The rows are grouped in 4 ways, from coarse to fine. Each group lies inside one group of the grouping before and may be the whole of it. The rows also spread widely along 13 directions, which tell nothing about the answers.
(in the rows, 128 means zero)
Known rows, each followed by its group in each grouping:
[157 114 135 121 132 104 104  94 170 159 149  82 146 120 175 107 123 135
 164 159 132 107 135 122 127 103 141 100 139  75 123 128  88  89 114 144
 126 139 159  93 121] -> zos bimup Z266 ter
[154 127 144  87 106 126 124 138 127 106 123 176 174 105 106 142 129 128
 133 118 145 135 117 116  78 110 134 160  64 172  87 163 138 164  91 118
  62 169 167 203 110] -> zos bimup Z196 kog
[151 137  87 144 124 120 130 104 152 109 165  98 181  87  88  94 138 159
 108 138 115 138 132 132 119 151  77 133 174  88  91  86 138 125  95 125
 125 131 171 122 142] -> Geru zok Z729 nures
[153 138 138 135 131 175 113 141 162  97 109 163 129 157 141 151 142 132
 132 121  90 147 102 146 158 144  96 177 126  97  94 125 171 186 146 149
 135  90 124 150 121] -> Geru Pibos Z87 sekar
[137 137 134 160  98  87 136 110 158 185 159  89 135  61 141 124 157 120
 143 122 127 101 173 144  97  84 120 112 141  91 114 156 101  91  44 147
  87 122 198 153 148] -> Geru zok Z729 fubi
[143 123 163 173 114 178 131 125 139 161  97 179 110 153 132 185 200 111
 148 103 128 120 134 152 131  96  87 196  90 102 142 157 152 136 132 130
 138  92 138 173 106] -> Geru zok Z483 veno
[121 146 109 124  88 118 137 121  56 132 150 122 114  96 115  97 120 127
 185 122 170 143 156 164 101 101 158  39 201  93 180 174 141 131 121 144
  97 142 207 107 124] -> zos bitom Z707 lopuv
[145 162  91  98 129 117  98  91  99 108 188  69 154  92 131  95  97 114
 137 146 138 170 143 136  69  85 121  86 184  85 101 157 139 127 147 130
  82 128 135 101  96] -> zos sizu Z884 mifod
[128 143 128 175 108 107 124 119 113 162 142 104 147  93 129 132 163 122
 146 121 142 129 158 137  74  87 102 106 134 100 119 143 132  91  68 133
  84 144 187 172 132] -> Geru Pibos Z87 suful
[217  95 148 102  77 112 136 106 148 146 168 119 115 151 155 107 145 126
 154 152 155 113 145 165 141  83 134 155 121  86 102 160 129 119 119 159
 112  89 164 113  87] -> Geru Pibos Z939 vuzud
[117 149 131 144 166 124 152  87  79 153 137 196  98 141 109 118 118  68
  79  96 184 128 154 129 117 120 139 154  88 156 130 153 119 137 100  67
 110 157 156 121 135] -> zos mon Z908 kedi
[ 87 185 159 183 106 157 104 122 157 153 131 130 139 119 143 164 142  79
 145 136  99 141 134 132 102  78 109 124 135  91 123 154 161 146 145 135
 120  96  78 177 106] -> zos bitom Z874 sunav
[117 147 152 153  87 130  99 117 157 107 127 176 138 123 102 125  91 120
 160 169 121  99 128 131 173 130 145 106 145 107 163 106  72 177 141 107
 147 174 129 106 127] -> zos bimup Z585 nedi
[159 113 119 146 129 154 112 144 140 115 112 126 172 112 124 137 182 192
 160 107 104 132 119 138 122 141  88 147 136  84 113 117 154 158 107 158
 147 116 193 146 129] -> zos mon Z908 pime
[135 149 108 148 128 111 156  84 116 110 170 162 140 113  63 112 101 104
 101 130 155 127 152 136 151 141 107 157 155 118 152 108  89 142 121  89
 134 147 144  93 127] -> zos sizu Z884 popeg
[143 152 115  99 130 151  89  87 148 103 168 120 124 138 134 105  85 100
 130 161 115 148 124 138 147 116 135 125 165  81 106 125 133 177 201 109
 141 104  80  73  90] -> zos bitom Z707 Veb
[155 123 147 125 130 166 132 125 206 174 136 165  97 118 161 140 188 116
  98  88 100 119 129 145 161 122 127 207  72 107  47 147 183 183 125 120
 135  47 108 162 126] -> Geru zok Z823 Rul
[162 134 105  75 182 140 109  83  74  87 122 170 121 196 129  84  79 108
  91 155 190 170  92 118 104 150 134 109 108 153 114 126 141 124 131  87
  91 205 164  97 118] -> Geru zok Z483 Tozu
[143 106 143 150 110 172  79 127 137 184 112 157 122 168 190  83 200 178
 146 136 146 128 118 129 129 117 152  70  94  88  83 106 203 163 134 105
 149 142 165 126 122] -> zos bimup Z266 riza
[142 104 119  77 108 154  55 118 138 151 128 167 143  85 118 122 159 182
 179 120 138 107 127 112 125 121 190 115  81 129  98 118 123 198 174  48
 133 196 123 139 113] -> zos bitom Z707 lopuv
[107 148 153 178 102 147 119 104  85 183 133 175 102 157 142 103 156  94
 134 135 177 123 156 142 109  82 151  77 107 114 142 149 161 130 126  89
 127 152 141 131 114] -> zos mon Z908 kedi
[145 140 106  80 120 140  99 127  93 101 145 116 147 135 147  67 103 150
 159 152 152 160 109 134  92 123 169  40 154 105 107 150 180 148 139 142
  96 164 158 109 118] -> zos mon Z908 kedi
[107 153 130 164 104 144  76 123 113 144 121 138 144  92 118 137 159 137
 162 126 122 129 144 133  87 100 116  94 134 107 118 128 134 156 113  96
 106 172 163 167 132] -> Geru zok Z729 nures
[162 132 152  99 136 117 103  99 171 147 139  89 135 128 177 136 114  95
 157 157 125 123 121 122  97  80 135 135 106  96 109 171 108  88 115 149
  85 130 125 142 106] -> Geru zok Z823 Rul
[149 106  95  70 183 133 111 116 104 145 124 133 135 102 148 116 157 175
 138  80 154 143 115 118  93 139 159 118  96 129  99 148 153 135 113 105
  93 171 186 132 143] -> zos sizu Z884 mifod
[135 146 126 134 156 158  89 101 161 112 123 168 102 146 137 122 111 115
 109 139 107 128 118 138 183 157 122 145 139  96 107  96 110 192 150  98
 159 132 127  85 138] -> Geru zok Z483 Tozu
[181 103 160 123  65 117 173 146 174 140 133 113 191 127 138 138 170 149
 166 146 142 115 117 136  83  83 106 144  95 114 123 177 163  74  74 207
  78 101 168 202  95] -> zos bimup Z585 nedi
[159 123 141 153  62 157 179 140  95 134 132 204 111 133  83 128 190 123
 132 103 167 132 147 178 128 112 107 157 123 130 137 163 185 161 104 136
 113  92 188 169 111] -> Geru zok Z483 veno
[160 126 104 165 145 130 118  65 173 159 180  97 149 138 137  92 150 128
  79 150 132 127 141 126 146 122  79 156 149  61  82  77 141 120 135 100
 170  83 123  80 104] -> zos bitom Z707 lopuv
[ 98 149 108 129 151 132 175 102 199 172 160 158 109  74 100 110 139 104
  72  92 124 110 136 127 174 167 154 161 115 130  96 113 140 134 107  84
 133 118  94 127 175] -> Geru zok Z483 veno
[141 133  87  90 141 135 143  90 141 142 181 117 116 106 132  59 111 130
 116 130 152 138 130 139 156 140 173  88 166  88 110 127 162 131 168 111
 133 115 114  57 131] -> zos bimup Z585 nedi
[131 129 152 154  90 168  78 112 133 152 122 179 136 150 123 125 158 136
 168 154 139 107 136 127 138  98 147 117  95 101 136 118 133 170 176  78
 162 163 101 126  97] -> zos mon Z908 kedi
[161 113 118 133 121 159 102 113 149 150 131 134 148 136 136 100 181 168
 131 138 136 134 114 127 117 125 115 124 107  94  85 103 181 134 129 104
 133 140 146 140 117] -> Geru zok Z823 Rul
[121 139 126 168 103 135  85 124  78 178 128 142  84 101 162  93 174 145
 155 107 147 129 168 166 109 104 147  42 162  87 111 142 156 170  86 113
 112 144 238 119 154] -> Geru zok Z729 nures
[172 129 131 150 163 111 151  91 158 145 144 122 121 146 157 121 135  98
  76 123 130 130 136 139 129 125  76 181 123  99  86 134 126 106  58 151
 111  87 193 121 140] -> Geru zok Z729 fubi
[137 141 157 141 128 120  41 127 123 122  99 131 103 130 186 149 105 123
 188 144 106 118 134 141 129 104 143  85 142  90 126 140  68 175 102 136
 105 176 202 121 137] -> Geru Pibos Z87 sekar

New rows, each followed by its group in each grouping:
[172 136 109 132 135 103 128  83  99 101 150  84 160 140 116 111 104 116
 133 168 162 145 133 140  87 105  78 113 174  89 147 132  95  69  96 150
  95 155 195 102 106] -> Geru zok Z483 Tozu
[161 127 110 106 125 140 211 120 163 117 156 131 129 147 107 105 129 122
 114 118 139 143 105 153 164 156 123 167 150 101 128 143 188  96 130 169
 124  77 111 124 133] -> Geru Pibos Z939 vuzud
[126 114 120  90 102 143 118 141 154 128 121 187 152  59  78 133 148 178
 177  97 121  98 127 119 155 154 182 142 100 147 128 120 105 192 141  81
 132 180 140 149 147] -> zos bimup Z266 ter
[143 133 171 104 119 126  95 157 205 100  92 165 126 114 158 165 107 130
 152 135  76 104 101 134 157 150 145 147  96 131  94 145  83 199  72 168
 100 145 177 173 156] -> Geru zok Z483 Tozu
[121 177 140 189 128 126 113  85 149 125 161 137 104 159 147  96  90  71
  87 167 116 141 142 150 171 124  99 109 189  66 114 101 126 172 125 131
 159  86 138  69 124] -> zos bitom Z874 sunav
[108 145 147 138  78 137 142 139 155 163 136 134 168  86 108 142 163 126
 174 127 132 109 137 123  88  83 152 115  94 124 134 169 153 109 119 133
 100 143 100 199 117] -> zos mon Z908 kedi
[137 131 134 169 107 114  77  95 164 172 154 124 143 104 134 116 149 129
 132 152 128 100 155 118 127  99 123 121 107  96  90  91  95 132 109  73
 128 166 137 131 125] -> Geru Pibos Z87 suful
[140 130 159 135  59 158 116 128 181 141 136 185 120 119 105 139 149 122
 170 145 113  98 140 150 173 113 148 155 115 106 128 136 125 182 164 112
 146 116  95 147 113] -> Geru zok Z729 nures
[122 181  96 154 128 126 142 111 104 109 171  91 118 116 133  84 101  90
 108 133 128 180 141 162 112 122 103  74 217  74 108 143 185 127 114 159
  97  86 150 105 135] -> Geru Pibos Z87 suful
[164  98 135  90 122 169 152 137 139 147  97 145 129 166 151 137 176 159
 181 126 155 132  93 141 117 124 149 124  97 109 151 170 189  85 144 167
 110 132 142 158 114] -> Geru zok Z483 Tozu
[125 138 100 133 111 141 127 103  41 175 154 138  76 104 131  76 162 124
 152 105 194 145 169 172 101  94 165  40 173  96 151 167 173 122 129 100
 103 148 199  92 130] -> Geru zok Z483 veno
[106 162 146 179 103 149  84 122 169 155 138 134  93 105 161 122 145 111
 135 135  92 120 146 156 159 118 128  94 160  72  98 120 134 191 112 126
 141 102 148 119 145] -> Geru zok Z483 veno
[135 121 162 123 101 132 198 126 129 160 126 227  95 165 117 122 143  91
 106 106 184 115 127 147 147 132 163 153  71 162 139 174 168 139  95 121
 108 117 152 165 128] -> zos bitom Z707 lopuv
[121 142 140 166 112 154  50 109 122 154 125 110 141 118 152 137 152 139
 195 152 115 116 148 131 109  77 129  87 143  63 141 127 109 147 165 108
 151 155 131 114 104] -> zos mon Z908 kedi
[113 163  57 119 134 140 166 126 119 117 174  90 150  25  70 121 146 140
 136  70 111 156 150 152 114 139 114 136 202  90 115 143 173 132 139 130
 102  93 125 136 148] -> Geru Pibos Z87 sekar
[174 104 178 134  79 125 130  92 157 193 148 159 127 179 169 100 157 101
 134 173 182 102 143 130 118  67 151 126  61 112 112 147 144  96 124 115
 115 130 127 137  80] -> zos bimup Z196 kog
[ 96 170 126 134 147 144 103 116  95 104 118 176 140  96  82 158 105  99
 139 106 127 133 138 120 109 124 131 149 118 145 142 144  99 179 138  78
 112 181 124 149 132] -> zos mon Z908 kedi
[161 112 126 171 134 130 107  92  75 193 138 111  72 136 175 118 181 130
 165 104 163 119 175 172 132  80 123 106 164  49 149 147 124 109 117 123
 141 110 215  78 123] -> Geru Pibos Z939 vuzud
[135 147 115 150 111 110 176 108 113 120 159 172 101 142  96  75 101 103
  98 133 165 133 142 157 170 159 138 104 165 116 140 116 139 136  95 120
 122 133 172  95 154] -> Geru Pibos Z87 suful
[142 143 110 110 143 138  79 110  97 114 127  82 142 129 156 126 113 132
 188 148 133 155 120 132  86  95 129  78 163  80 140 150 132  99 155 140
  92 166 146 118 109] -> Geru Pibos Z87 sekar
[106 185 158 191 108 106 166 104 159 108 159 163 132 156 108 104  69  46
  71 167 125 127 137 139 154 132 103 129 152 118 128 124 110 145  75 142
 127 112 129 123 138] -> zos mon Z908 kedi
[149 154 106 135 123 116 121 116  84 109 161  97 112 104 134 100 114 117
 137 117 133 159 147 168 112 113 112  96 200  80 110 153 142 150  96 153
  93 110 204 104 132] -> Geru Pibos Z939 vuzud
[114 155 154 148  79 143 130 137 209 147 140 149 139 105 129 129 145 112
 124 144 100 116 122 136 134 120 131 127 109 116  86 136 158 157 102 139
 109 109 103 183 132] -> Geru zok Z483 Tozu
[130 145  95 119 130 160 157 104 100 130 157 156 134  97  82 122 150 114
 120  92 158 148 142 141 116 114 124 156 137 118 129 153 174 142 173  95
 118 106 107 125 107] -> zos bimup Z585 nedi
[160 123 138  68  89 153 130 152  86 106 112 158 106 118 117 153 130 134
 220 105 144 137 122 166 119 101 173 126 132 121 163 206 144 157 161 154
  85 140 152 155 107] -> Geru Pibos Z939 vuzud
[155 145 140 146 129 104 135  88 151 127 159 141  97 147 140 116  88  74
 109 149 135 117 151 152 171 120 119 151 150  94 124 131  81 133 108 129
 124 109 152  83 127] -> Geru Pibos Z87 sekar
[199 110 123  81 137 116 127 104 127  95 138 103 121 147 153 115 100 131
 160 152 142 134 120 154 138 125 122 128 166  84 141 155  95 112 114 181
 108 123 202  81 115] -> Geru zok Z483 veno
[ 79 163 149 165 143 162  76 139 172 133  98 147 137 108 146 177 142 129
 157 113  72 126 114 119 134 130 121 128 123  95 125 124 121 184 132 121
 136 142 112 163 147] -> zos sizu Z884 mifod
[168 119 119 105 129 154 105 112 120  83 121 142 172 179 128  97 115 155
 148 170 146 157  87 119 117 140 114 111 133 109 124 108 157 133 156 131
 127 163 145 112  98] -> zos bimup Z266 ter
[133 142 108  62 114 143 189 134 155 104 150 135 178  87  81 128 117 124
 142 115 142 146  99 122  99 128 154 145 116 150 131 180 184 103 152 148
  75 126  75 176 113] -> zos bimup Z585 nedi
[136 125 164 111 107 153 114 137 201 169 129 178 113 101 151 168 170 113
 135  93  99 103 132 133 145 109 153 194  59 130  71 164 145 203 132 114
 122  81 102 187 115] -> zos bitom Z707 lopuv
[176 124 141  94  93 132  76 124 122  85 131 111 160 140 152 114 101 147
 197 177 127 139 118 141 111  99 134  87 159  81 132 145 114 154 147 166
 105 149 177 111  90] -> zos bimup Z196 kog
[105 130 149 119 154 150 100 121 117 159  90 188 105 125 143 167 144 117
 155  91 142 116 123 120 122 122 165 139  75 143 143 158 117 162 128  86
 115 174 148 161 137] -> zos bitom Z707 lopuv
[ 96 171 115 139 111 137 113 133 137 128 141 149 129  64 105 115 126 123
 127 110 107 137 139 139 117 133 141 100 150 123  96 134 149 185  99 106
  95 147 151 157 162] -> Geru zok Z729 fubi
[111 169 106 130 127 131 182  87 181 118 190 152 153 101  58 118  95  78
  78 129 131 134 133 121 156 144 118 186 136 126 123 118 134 130 156  91
 131 109  36 124 122] -> zos sizu Z884 popeg
[139 104 101 102 101 157 159 164 143 111 102 168 185  80  53 153 180 210
 190  92 128 114 102 124 131 167 138 154 107 137 157 119 156 126 128 126
 117 181 144 194 146] -> Geru Pibos Z87 sekar
[129 146 128 118  66 153 166 150 149 131 142 122 130 109 125 108 145 137
 183 136 123 141 123 166 125 115 149  78 175  85 147 178 200 119 133 192
 102  94 131 152 132] -> Geru zok Z729 fubi
[175 104 131  91 136 150  95 128 123 131 117 157 152 125 137 136 167 160
 146 107 140 125 122 121  97 111 133 163  65 134  81 147 146 166 124 111
 112 150 164 159 107] -> zos mon Z908 kedi
[135 142 130 139  98 117 107  86  92 153 171 175 105 108 105 105 128 101
 125 130 171 117 175 145 126  90 149 115 127 119 126 139  96 171 133  64
 116 153 156 101 109] -> zos sizu Z884 mifod
[115 147 156 167 120 126 136 117 148 146 131 183 119 150 134 125 128 100
 101 129 140 123 128 132 141 131 126 128 101 128 119 127 134 156  81 116
 117 139 152 150 140] -> zos sizu Z884 popeg
